The groups are shells around one centre, one inside the other: the same stretched ball of 4 dimensions in 8 sizes.
(in the rows, 128 means zero)
Some rows, each with its group after it:
133 118 145 152 122 115 114 149 129 82 136 125 89 140 157 101 117 116
 138 166 190 173 132 91 108 -> bafo
140 122 146 145 121 131 127 164 123 108 152 138 110 132 151 106 111 141
 113 153 179 140 127 101 115 -> Lonu
118 126 145 163 114 117 131 137 123 82 139 135 92 133 165 86 136 110 140
 173 187 180 136 101 121 -> kura
140 125 149 151 121 138 124 157 136 99 140 132 109 133 153 109 118 127
 117 163 179 153 133 108 112 -> guza
128 130 128 125 127 125 141 146 105 154 158 148 135 119 133 118 124 155
 110 115 127 104 123 127 140 -> veta
132 130 133 130 126 131 140 151 112 146 157 146 133 121 137 117 122 152
 107 123 137 110 125 125 135 -> tak
143 115 131 117 130 111 121 171 98 139 169 140 116 131 135 116 92 167
 112 115 157 104 115 91 121 -> kura
125 125 150 167 114 123 127 142 132 74 134 130 89 136 166 89 133 107 138
 181 195 186 138 99 113 -> veta
123 145 111 101 153 127 129 100 131 188 114 127 159 112 101 168 146 121
 122 79 45 91 129 177 153 -> kura
141 126 154 159 129 138 106 138 167 71 105 109 94 141 154 121 127 86 137
 181 180 190 142 113 100 -> bafo
126 147 138 142 137 151 131 107 164 132 99 122 138 120 129 145 158 92
 124 141 101 147 144 170 134 -> tak
127 125 117 108 143 101 119 131 105 153 142 129 123 126 121 136 117 139
 131 96 108 109 120 121 135 -> veta
139 137 150 154 138 150 105 114 189 86 79 100 110 136 140 146 145 66 138
 171 140 187 149 147 107 -> Genit
144 113 149 148 122 121 112 168 126 85 148 126 91 141 157 101 101 132
 125 164 201 159 127 81 102 -> veta
136 115 157 169 113 121 114 160 135 55 138 124 76 145 173 84 115 110 138
 194 224 195 135 77 98 -> sifuv
114 149 110 105 147 128 142 97 122 195 122 138 164 107 104 158 156 127
 120 79 41 87 130 183 163 -> sifuv
125 143 142 152 134 146 123 105 170 107 91 115 122 126 138 137 158 78
 136 158 121 172 147 159 125 -> Lonu
140 131 118 97 154 123 112 128 130 172 124 120 144 123 104 167 117 135
 118 84 78 91 123 146 134 -> Lonu
117 127 146 166 113 119 132 135 127 79 135 135 92 134 166 85 141 106 141
 177 187 185 138 104 121 -> tak
113 136 112 110 135 110 147 121 93 181 154 150 146 112 120 127 139 151
 120 87 84 89 121 145 159 -> guza
111 138 119 123 136 113 137 107 115 153 130 136 132 117 126 129 149 120
 135 109 93 123 130 148 150 -> bafo
130 119 118 108 135 100 127 152 86 159 167 143 124 125 127 121 105 165
 119 95 126 93 114 105 137 -> guza
135 113 140 142 124 105 111 155 116 89 146 125 86 141 154 101 107 126
 138 153 189 161 126 80 108 -> sifuv
117 135 146 165 119 131 132 120 145 87 117 128 103 130 158 102 153 91
 141 175 163 185 143 128 124 -> Lonu
108 132 132 148 120 111 141 121 111 116 140 141 109 124 150 96 148 116
 140 144 145 156 134 122 140 -> tak
117 143 124 126 134 131 144 116 121 161 133 142 145 114 126 132 149 129
 119 111 92 112 132 158 150 -> guza
141 133 162 174 125 154 108 128 189 57 88 105 95 140 159 123 142 67 137
 201 182 209 152 128 97 -> Genit
148 136 153 151 139 158 104 127 189 93 86 103 117 135 138 150 135 80 125
 168 144 174 146 145 103 -> Genit
133 131 122 109 138 125 135 144 107 173 154 144 146 118 120 137 118 159
 106 94 103 85 120 135 142 -> bafo
150 127 156 155 127 152 114 154 164 89 119 119 110 136 151 124 120 110
 115 174 178 164 139 119 102 -> sifuv
150 136 144 134 145 155 106 129 179 119 94 106 130 131 125 162 129 96
 118 143 120 145 140 152 111 -> Genit
114 140 110 106 147 110 132 101 114 177 125 132 145 115 110 148 147 123
 132 84 62 102 127 160 155 -> kura

New rows, each followed by its group:
118 137 113 108 146 110 127 108 116 167 126 129 138 119 113 146 140 123
 133 90 75 107 127 150 148 -> veta
144 111 133 122 131 106 111 168 105 120 159 130 104 137 139 115 91 154
 122 125 169 123 117 82 113 -> tak
115 143 111 106 139 122 150 115 101 195 147 150 159 108 112 140 145 150
 113 80 64 79 124 163 163 -> tak
109 145 123 133 134 126 143 101 127 150 121 136 138 115 128 129 161 109
 132 119 90 132 136 162 151 -> Lonu
109 143 112 113 135 116 152 111 99 185 147 150 152 108 118 131 151 143
 120 87 71 91 126 159 164 -> tak
131 123 141 145 118 124 134 157 112 113 158 143 111 129 152 98 119 143
 117 149 173 139 127 103 124 -> veta
111 131 126 136 124 108 141 125 103 132 148 144 117 123 143 103 141 130
 134 128 133 136 129 123 143 -> guza
134 141 137 136 143 144 113 109 171 121 90 109 128 127 126 154 146 84
 131 141 107 155 143 159 122 -> veta
119 129 120 118 128 111 146 142 87 165 167 154 135 117 130 113 125 162
 115 100 116 94 119 124 149 -> veta
120 144 130 135 141 134 123 98 157 130 95 116 129 123 126 146 157 85 138
 133 95 152 143 163 135 -> Lonu
127 146 139 144 134 152 132 111 161 130 103 124 138 120 132 141 156 96
 122 143 108 147 144 166 134 -> tak
113 143 100 90 147 112 147 108 93 215 147 149 167 105 99 152 143 155 115
 55 37 60 119 169 171 -> Genit
137 111 141 141 119 107 121 172 101 97 167 138 92 138 157 90 99 150 125
 151 200 145 121 72 111 -> sifuv
120 137 143 159 129 130 119 106 161 87 96 114 103 132 149 121 156 73 149
 169 145 191 146 138 121 -> sifuv
151 121 163 167 125 144 99 151 176 53 105 105 86 146 161 118 117 86 133
 197 204 201 143 102 87 -> sifuv
150 125 133 115 146 130 105 145 143 136 123 115 126 131 121 153 107 128
 117 118 124 119 126 125 115 -> guza
118 136 121 121 130 120 147 130 100 166 154 150 141 114 128 121 137 149
 115 104 104 100 124 140 151 -> guza
151 118 150 143 132 133 102 158 152 89 124 113 99 142 146 126 105 115
 124 161 180 160 132 100 97 -> guza
122 123 136 145 114 113 143 155 94 118 169 152 109 126 156 85 123 150
 122 144 174 135 124 98 132 -> Genit
144 135 131 115 143 144 124 138 141 161 128 128 148 121 116 156 122 137
 104 108 100 99 128 150 130 -> tak
145 135 133 118 142 147 124 141 143 157 128 129 147 121 119 154 121 137
 102 113 106 102 129 149 129 -> Genit
139 126 158 167 122 140 112 143 163 65 113 115 92 140 161 109 129 91 134
 190 193 193 143 109 100 -> bafo
114 142 130 138 127 130 145 117 123 143 133 142 135 116 136 119 153 121
 124 128 112 131 135 150 147 -> veta
125 127 107 92 144 101 131 135 85 189 160 143 144 117 110 140 115 165
 117 68 82 71 113 130 151 -> veta
128 133 155 172 120 141 120 125 166 66 103 116 95 136 161 108 147 77 141
 192 179 202 148 124 109 -> Lonu
145 127 125 103 143 129 122 153 117 169 148 134 144 123 115 149 105 159
 102 94 107 82 118 130 130 -> kura
143 116 154 159 125 123 101 153 151 60 120 111 79 147 160 107 112 99 141
 183 205 192 136 86 92 -> sifuv
137 115 155 166 114 121 115 162 132 60 141 126 78 144 171 86 113 115 136
 188 221 189 134 77 99 -> tak
142 128 157 162 123 147 117 146 162 79 117 119 103 137 156 116 128 101
 124 181 183 179 141 117 104 -> guza
133 119 158 174 109 129 123 159 135 58 141 131 82 141 175 80 122 113 132
 197 224 192 137 84 103 -> Genit
127 122 127 126 136 101 113 132 117 119 133 122 105 133 135 123 119 120
 142 125 139 142 126 108 123 -> sifuv
130 118 127 122 132 102 120 148 102 128 153 133 109 132 137 114 110 143
 130 120 148 125 120 98 125 -> bafo
119 141 111 104 147 117 132 106 118 180 126 133 149 114 109 153 143 128
 126 83 61 96 127 162 153 -> bafo
139 125 123 108 147 114 109 136 125 148 130 120 125 129 118 149 111 132
 125 103 110 111 123 124 125 -> guza
120 143 121 120 146 126 126 99 141 155 107 123 140 119 116 152 151 103
 133 108 76 125 136 165 143 -> guza
135 141 138 135 141 148 120 117 165 130 100 116 135 124 127 152 143 97
 122 137 108 143 140 159 125 -> bafo
124 130 131 132 124 122 141 144 105 142 156 148 128 121 140 110 128 148
 116 125 137 117 125 122 139 -> bafo
113 129 117 119 127 101 146 134 82 160 166 153 129 118 133 108 130 156
 124 101 117 102 119 121 151 -> Lonu
144 118 149 149 131 125 100 147 153 76 116 109 90 143 150 120 113 100
 137 169 183 178 135 98 98 -> Lonu
126 140 143 153 132 141 121 111 165 100 97 116 115 129 142 130 152 81
 137 162 134 175 146 147 122 -> bafo
121 137 136 145 134 128 120 107 153 108 102 117 113 128 139 130 151 85
 143 150 126 169 142 143 127 -> guza
136 141 133 126 146 144 117 114 161 140 99 115 138 124 119 159 141 100
 123 125 95 132 138 162 128 -> bafo
115 144 125 130 134 130 141 106 130 152 122 136 140 116 127 133 156 113
 127 118 91 127 136 161 149 -> bafo
124 121 109 97 138 91 132 145 72 179 174 148 133 120 119 124 109 174 120
 75 104 76 110 111 148 -> sifuv
136 125 125 112 131 120 137 160 93 166 172 151 138 120 127 122 107 175
 102 99 126 82 115 116 138 -> Genit
